There are 4 ways to turn a row about zero (a turn may also mirror it). The second row of each pair is the first, turned, with some noise. The first 36 pairs use one turn. New pairs use 3 turns, one after the other, and a turn may come again.
In the rows, zero is written as 128.
Some pairs, each with its turns in order after it:
[104  78 103 106 162  95 164 129]
[111 173 128  97 151  83  92 112] : (2)

[125 124 118 126 128  48 207  48]
[ 41 149  92 110 127  78  87 203] : (2)

[169 197 141 123 127 117 175 135]
[182 131 114  77 110 134 113  81] : (1)

[121 172 127 166 143 166 167 156]
[139 160  87 119 166 101 157 156] : (3)

[127 163 154 121  98 163 157 145]
[ 85 146 127 117 178 119 117 157] : (0)

[160 116 134 202 145 151 115 136]
[113 177 145 160 168  89 133 106] : (3)

[137 129 109 161 124  96 101 109]
[146 157 113 140 164 118 166 137] : (1)

[115 158 129 145 117 106 139 144]
[131 149 111 128 136 142 109 155] : (3)

[115 170 151 131 120 173  75 133]
[158 113 163 164 123 184 155 131] : (2)

[174 147 176 162 136 130 133 109]
[ 90  73 119 136  88 144 129 129] : (2)

[109 140 144 139 106 127 108 108]
[120 136 126 109 145 127 165 122] : (0)

[176  81 130 100 130 178 136 107]
[138 133 138 157  72  64 133 100] : (2)

[117 120 124 129 122 147 138 100]
[105 100 140 114 133 138 135 124] : (0)

[ 81 130 161 170 159  91 124 151]
[154 119  43 120 135 130 145 134] : (0)

[199 117 137 138 160 108 198  96]
[165 136  88 196  85  78 133 115] : (3)

[ 96 160 132 140 133 130 104 171]
[ 99 131 125 118 177 148 128 165] : (3)

[136 113 111 132 124  84 125 166]
[ 85 134 109 134 117 134  92 122] : (3)

[ 48 116 136  48 131 127 165 140]
[ 80  47 109 115  68 102 106 158] : (1)

[159 112 135 127  63 152  78 187]
[ 94 137 177 172 168 116 100  60] : (1)

[124  99 152 134 127 138 157 208]
[117 113 118 114 166 113 159  53] : (2)

[154 141  95 136 208 190 106  48]
[166 131 109 129 168 235 141 181] : (1)

[142  81 182 138 103 144 135  97]
[104  80 164 133 106  81 148 134] : (2)

[149 104 122 136 100 208 133 127]
[114 147 134 136 159 163  52 131] : (1)

[117  76 143 151 122 156 129 142]
[133 122 165 108 125 104 161  98] : (2)

[117 131 120 160 127 121 160  80]
[109 108 122  93  99 144 147 153] : (0)

[106 203 127  90 123 118 126 208]
[182 180 129 125 209 151  93 131] : (0)

[ 48 123 152  81 115 166 110  54]
[193  90 175  76 133 187 166  99] : (3)

[140 135 115 159 120 116  90 137]
[161 136 127 115 120  94 146 127] : (0)

[ 49 106 182 117 128 138 107 137]
[ 54 105 167 100 115 109 137 158] : (1)

[ 85 100 208 111 131 110 137 154]
[165  70 108 132 184 146  79 114] : (3)

[183 118 208 112 128 124  98 147]
[124  41 149 168 114 114 104 104] : (2)

[155 133 101 138 144 153 134 120]
[131 110 147 112 113 111 103 135] : (0)

[122 142  69 128  91 123 136 122]
[105 164 121  86  89 143 135 135] : (3)

[ 99 119 110 125 127 191 113  94]
[ 96 118 123 122 169 161  92 170] : (1)

[130 198 155 128 144 119 141 141]
[141 125 129  70 109 142 145  92] : (1)

[137  48  62 125 125 137 118 135]
[150  85 162 192  84 120 137 138] : (0)

New pairs, each followed by its turns in order:
[125 160 180  48 114 161  93 155]
[102 112 129 128 224  87 158 111] : (0) (2) (0)

[123 127 112 116 132 132 146  82]
[145 124 129 133 117 145 147 176] : (3) (2) (0)

[152 116 138  79 133 166 105  90]
[157 128 168 168 126  68 146 123] : (0) (3) (3)

[129 125 163 156 123  85 125  82]
[148 113 140 160 146 114 177 160] : (3) (1) (3)

[110 141 138 125 124 152 155 141]
[123 146  98 129 103 131 127 122] : (2) (3) (2)

[157 105 114 188 137 135 134 116]
[121  90 161  92  98 111 107 134] : (2) (3) (3)

[ 57 131  95 129 138 128  87 178]
[155 113 138 187  75  99 167 102] : (2) (1) (2)

[ 97 124 166 141 110 131 111 145]
[118 130 124  95  94 106 107 131] : (2) (3) (2)

[ 79 141  96 107  61 143 147 141]
[143 120 135 131 175  57 147  96] : (3) (3) (2)

[150 129 172 161 208  91 136 145]
[ 68 145 120 129  89  73 123 180] : (0) (2) (3)

[208 125 126 128  98 127 167 138]
[ 93 131 151  85 123  81  92  99] : (1) (2) (3)

[ 99 134 134 127 137 135 190  48]
[172 158  82 199 139 125 114 164] : (0) (2) (3)

[208 188 167 145 184 163 145 159]
[123 116 200 179 128 226 141 128] : (1) (1) (1)

[122 105 130 107  48 127  69 133]
[113 135 112 113 198  83 151  82] : (2) (0) (1)

[111 130  87  83  71 163 138  91]
[ 70 128 131 121 120 125 118 207] : (2) (0) (3)

[135 198 174 114 145 134 147  80]
[125 185 153  91 151 160 164  77] : (0) (2) (1)

[158 134 121 171 123 127 160 163]
[149  78 159 104 105 144 118 126] : (1) (0) (1)

[125 125 127 142 172 176 128  85]
[131 115 168 139 162 126  97 181] : (0) (3) (1)

[125 142 154 142  69 149 130  48]
[129 188 195 158  94 147 156 142] : (1) (0) (3)

[105 132 177 127 123 127 114 128]
[105 113 145  99 127 123 107 102] : (2) (1) (1)

[135 134  74  95 170 157 121 126]
[ 82 140 128 107 145 121 126 185] : (0) (0) (2)

[136 136 165 139 155  73 118 123]
[149 126 117 170  99  91 143 130] : (3) (0) (1)

[126 129 100 148  89 160 127 141]
[150 123  80 118 143 119 131 150] : (2) (3) (2)

[138 123 170 105 124 173 124 115]
[136 107 118 134  90 171  95 149] : (2) (3) (2)

[170  87 130 132 133 101 144 124]
[124 136 102 146  81 143 100 117] : (0) (2) (1)

[173 117 107 121 132 168 149 112]
[125 134 132  91 130 182 128 153] : (1) (1) (1)

[ 89 105 108  72 150 142 157 104]
[131 154  91 138 102 170  84 151] : (3) (2) (3)

[123 135 112 147 150 175 144 123]
[147 133 144 148 122 141 121  78] : (2) (1) (0)

[124  86 132 118 131 125 164 126]
[143 158 115 114 117 127  94 147] : (1) (0) (0)

[158 166  71 156  82  99 128 119]
[143 116 181  90  79 112  84 152] : (1) (0) (3)

[158 106 204 138  88 147 121 132]
[107  86  69 178 126  79 154 116] : (1) (2) (0)

[122 146 123 106  93 128  86 144]
[146  96 110  89  98 119 113 119] : (3) (0) (0)

[122 141 153  62 132 124 143 197]
[104  84 138 157  55 148 101 115] : (0) (0) (3)

[130 125 134 113 121 208 132 110]
[ 84 135 136 137 135 191 124  95] : (3) (2) (3)

[111 101 130 110 208 178 149 134]
[ 68 143 121  89  87 143  82 185] : (1) (2) (0)

[130 106 160 145 145 113 102 123]
[139 104 105 149 128  96 130 149] : (3) (0) (1)

[113  94 141 131 131  90 174 111]
[106 155 148 145  78 136 140 124] : (0) (0) (1)

[208 132  77 138  73 117 152 138]
[171 147  35 129 133 128  73 143] : (2) (2) (2)

[123 126  75 122  75 183 197 107]
[121 188  48 143 143 152 183 157] : (0) (0) (1)

[194 130 137 152 109 141 143 119]
[180 136 151 146 119 144 140  88] : (0) (3) (2)

[112  91 114 116 127 127 169 106]
[ 94 143 107 124 118 128  85 157] : (3) (2) (3)

[171 117 157 138 188 129 130 130]
[156 116 138 153  91 115 154  73] : (1) (3) (1)

[123  94 167  98  81 130 129 110]
[158 127 143 173 168  96 105 115] : (3) (1) (3)

